The rows of a group lie close to one hidden flat surface of 5 dimensions, which may be shifted away from zero. Surfaces can cross.
Some rows, each with its group after it:
[ 14  32  -1  36  -2  16  20  -5  15 -28] | Q922
[  1  11 -18   2  -9  -9  34   8  -5   7] | Q707
[ -8  -5 -17  -7  -7 -11   1 -13  -8  -6] | Q505
[  9  15  10   4  22   5  13 -21  23 -35] | Q707
[ 14   6  14 -13   7  10 -17  -2   9  -2] | Q707
[ -4  -7  29  10  16   4 -22  -4   5  -2] | Q505
[-13 -15  -7  -6   4  13 -19  -9  -3   7] | Q922
[  5  -1  -6  10  -2   5   3   1  -1 -10] | Q694
[ -6 -16  -6 -15   6  -7   1  -9  -6  -1] | Q505
[ 24 -13  43  11   8  -8 -19  19   1 -12] | Q988
[-32  -2  -6  17  -7 -34  35   0  -4  28] | Q988
[-9 -7  6 -5 14  2  7  9  2 17] | Q505
[ 11   4  -1   8   0  29  -6  -2   2 -11] | Q988
[  4 -14 -16 -10   4   5  12   5 -15  -4] | Q694
[ 17  31 -10  27 -14  44   8  17   8   2] | Q988
[ 36  -4  34   5   8  22 -28  10   3 -29] | Q922
[ -7   5  -4   7   2  13   3 -10   5  -7] | Q922
[ 15   8   7  12  -2   7   1   8   3 -13] | Q922
[ 12  17 -18   7  -9  30  10   8   0   1] | Q988
[  8  11  18  -1 -18   4 -54  11   0  11] | Q707
[  6   8   9  22 -11  -3 -28  -2  -2 -21] | Q694
[-12  27 -25  26  -5  29  17 -13  11  11] | Q694
[ -4   4 -10 -11  -6   2   3   5  -3  19] | Q694
[  4  29  18  35 -10  11   0  13  15   8] | Q694
[  6  22  17   3   0   1 -19  -3  16  -4] | Q707
[  5  33 -12  22 -26  23 -12  21  -4  25] | Q922
[-14   5  -2   5   2   0  18   3   5  22] | Q505
[ -1  -6  -4  13 -16   0 -11   7 -13   2] | Q707
[29 28 37 21 -7  0  1 36 12  2] | Q505
[ 12   9  16  16 -12  -1 -18  13   0  -3] | Q922
[ 14  18  13  11 -53 -60 -50  11 -22 -24] | Q988
[-4 -3  9 14 12 11 14 -2  7  3] | Q988
[-22  -6  19  18  -8 -30 -36 -20  -3  -3] | Q505
[  2  18  -4  -8 -16 -19  13  18   1  23] | Q707
[-13  23 -35  26 -31 -22  27   3 -14   6] | Q694

New rows, each followed by its group:
[ 17  -4 -11 -16  -2   2  -7  11  -8 -11] | Q988
[ -6  12  -8 -23   1  14  20  24  10  52] | Q694
[ 26   3  -5 -15 -17  -2 -29  12 -17 -22] | Q988
[-16   5  12  10  -9 -26   9  19   4  39] | Q505
[ 25   0  25 -33  13 -27  13  19   7  -2] | Q707
[ 15   1  -8  27   7  16  40  12  -6 -22] | Q694
[-14  -9   5   5   5  10 -30 -26   2  -7] | Q922
[-12  13  17  29  -7   2 -10  -7  11   5] | Q505
[-31 -26  -5 -23 -19 -32 -39  -2 -20  36] | Q922
[-4 -3  5  4  3 -1  5  2  5  8] | Q505
[ 20  10  -2   5   3  19   4  -8   6 -36] | Q505
[ -2   5  -8  32 -18 -13   6   3 -13 -12] | Q707
[ 16  11   1  -4 -15 -25   1  15  -9 -13] | Q505
[  7  30  18  -6 -17   1 -41   8  15  21] | Q707
[ 18 -25  -2 -26  22  27 -25 -15  -4 -34] | Q988
[ 10  -8  -8  17   3   3  20   1  -8 -24] | Q694
[ 13   2   5   3   0   0  -3   1  -1 -21] | Q505
[  0  -4   6   3   5  12 -21 -10   0  -5] | Q922
[-16 -27 -10 -20   8 -19 -14 -36  -7 -24] | Q988
[ 10 -48  17 -42  30  21 -30  -2  -8   0] | Q922
[ 23  -2  14   1 -10   0 -26  17  -7 -19] | Q988
[ 28  -2  34  -7  11 -51  29  12   8 -29] | Q707
[ 20  -9 -12 -19  17  42  11  20   1  12] | Q922
[ -3 -11  11  -1  12 -31   9 -10   0 -17] | Q922
[ 13  35  29   0 -18 -28 -21  12  18   1] | Q707
[-11   9 -18  18 -24  -4   1  11 -13  16] | Q707
[  2  -8  -6 -28   2  18 -13  20  -4  31] | Q707
[-10  18 -25  44 -24 -14  31  -6  -9 -12] | Q707
[-14   6   2  15  -8 -17   0  -5  -1  15] | Q505
[  7 -13  -1   9 -10 -20   9  14 -19  -4] | Q707
[ 3  2  3 -5  7 24  4  7  9 12] | Q694
[-16 -12  41  19  29  28 -16  -5  20  24] | Q505
[20 10 35 37  4 15  6 32 12  7] | Q988
[  8  11  13  -1   5   5  -3  -9  17 -17] | Q707
[  3 -23 -13  33  -5   1   8   0 -27 -25] | Q707
[ -8  18 -23 -17  -9  -9  40  16   1  35] | Q707
[ 12  23  14 -42  -7 -28  -2  28  17  37] | Q707
[  6  17   7  10  -4 -11   9  -1   7  -7] | Q707
[  7 -18  -7  -6 -10 -23  22  27 -26  11] | Q707
[22  0 17 16 19 23 18 18  6 -5] | Q694
[  7  43   8  14  -9 -39  33  -6  23 -16] | Q707
[-14  -3   8  20   4  10 -40 -32   7 -24] | Q922
[ 11  25  22 -14 -14 -17 -26  16  13  18] | Q707
[-10 -17   0  -9   5  19 -23  -9  -5   8] | Q922
[ 10  -2  -1  -1  17  12  23   2   6 -13] | Q922
[  4  10   1  30   5   4  10 -20   3 -35] | Q707
[ 52  12 -10 -20  -8  51 -12  41  -9 -12] | Q988
[ 29   9  15   8 -23  23 -42  37  -8   7] | Q922
[ 11   4  44  41   3  13 -34 -13  15 -29] | Q988
[  4   4  -7  12 -13 -29  24  16 -12   0] | Q707
[19  8 -7  0 -1 28 -4  9 -1 -9] | Q988
[-10  -3  12  10  14  15  -2  -7   9  14] | Q505
[  1   3  18  22   1  -7  -6 -20   9 -32] | Q922
[ 10  -2  19 -14   6   8 -18   9  11  14] | Q694
[-14 -28  14  -8  17 -38   6 -34   0 -25] | Q922
[ 13  -3   4  13  10 -10  27  -7   0 -36] | Q707
[ 19  23  28 -45   9 -12  -5  15  28  19] | Q707
[  3 -27  12 -23  13 -17  -1   0  -8  -3] | Q922
[ 21 -16  20  -6   4 -22   5  12  -9 -18] | Q707
[  4 -22 -15 -31  10  12 -19 -25  -6 -28] | Q988
[ 24   6   0  -4 -10  12 -12  15  -8  -9] | Q988
[ -9   4 -13 -29  -3   5  -2   7   0  34] | Q694
[12 16  8 20 12 31 30 22 14 15] | Q694
[-19  32 -24  36  -3  14  20 -33  15 -14] | Q922
[-3 25  4 23 -8 18  7  6 14 11] | Q694
[  0  -2  23  19  -1 -37  -6 -21   2 -34] | Q922
[ 11  -8   5 -50  10   7  -2  21   8  31] | Q707
[ 15  -6  -3 -13  -6   0 -17   1 -13 -16] | Q988
[ 25 -19   7 -27  13  12 -19   5  -9 -22] | Q988
[ 19   5  18   8   7  -9  12   6   3 -25] | Q922
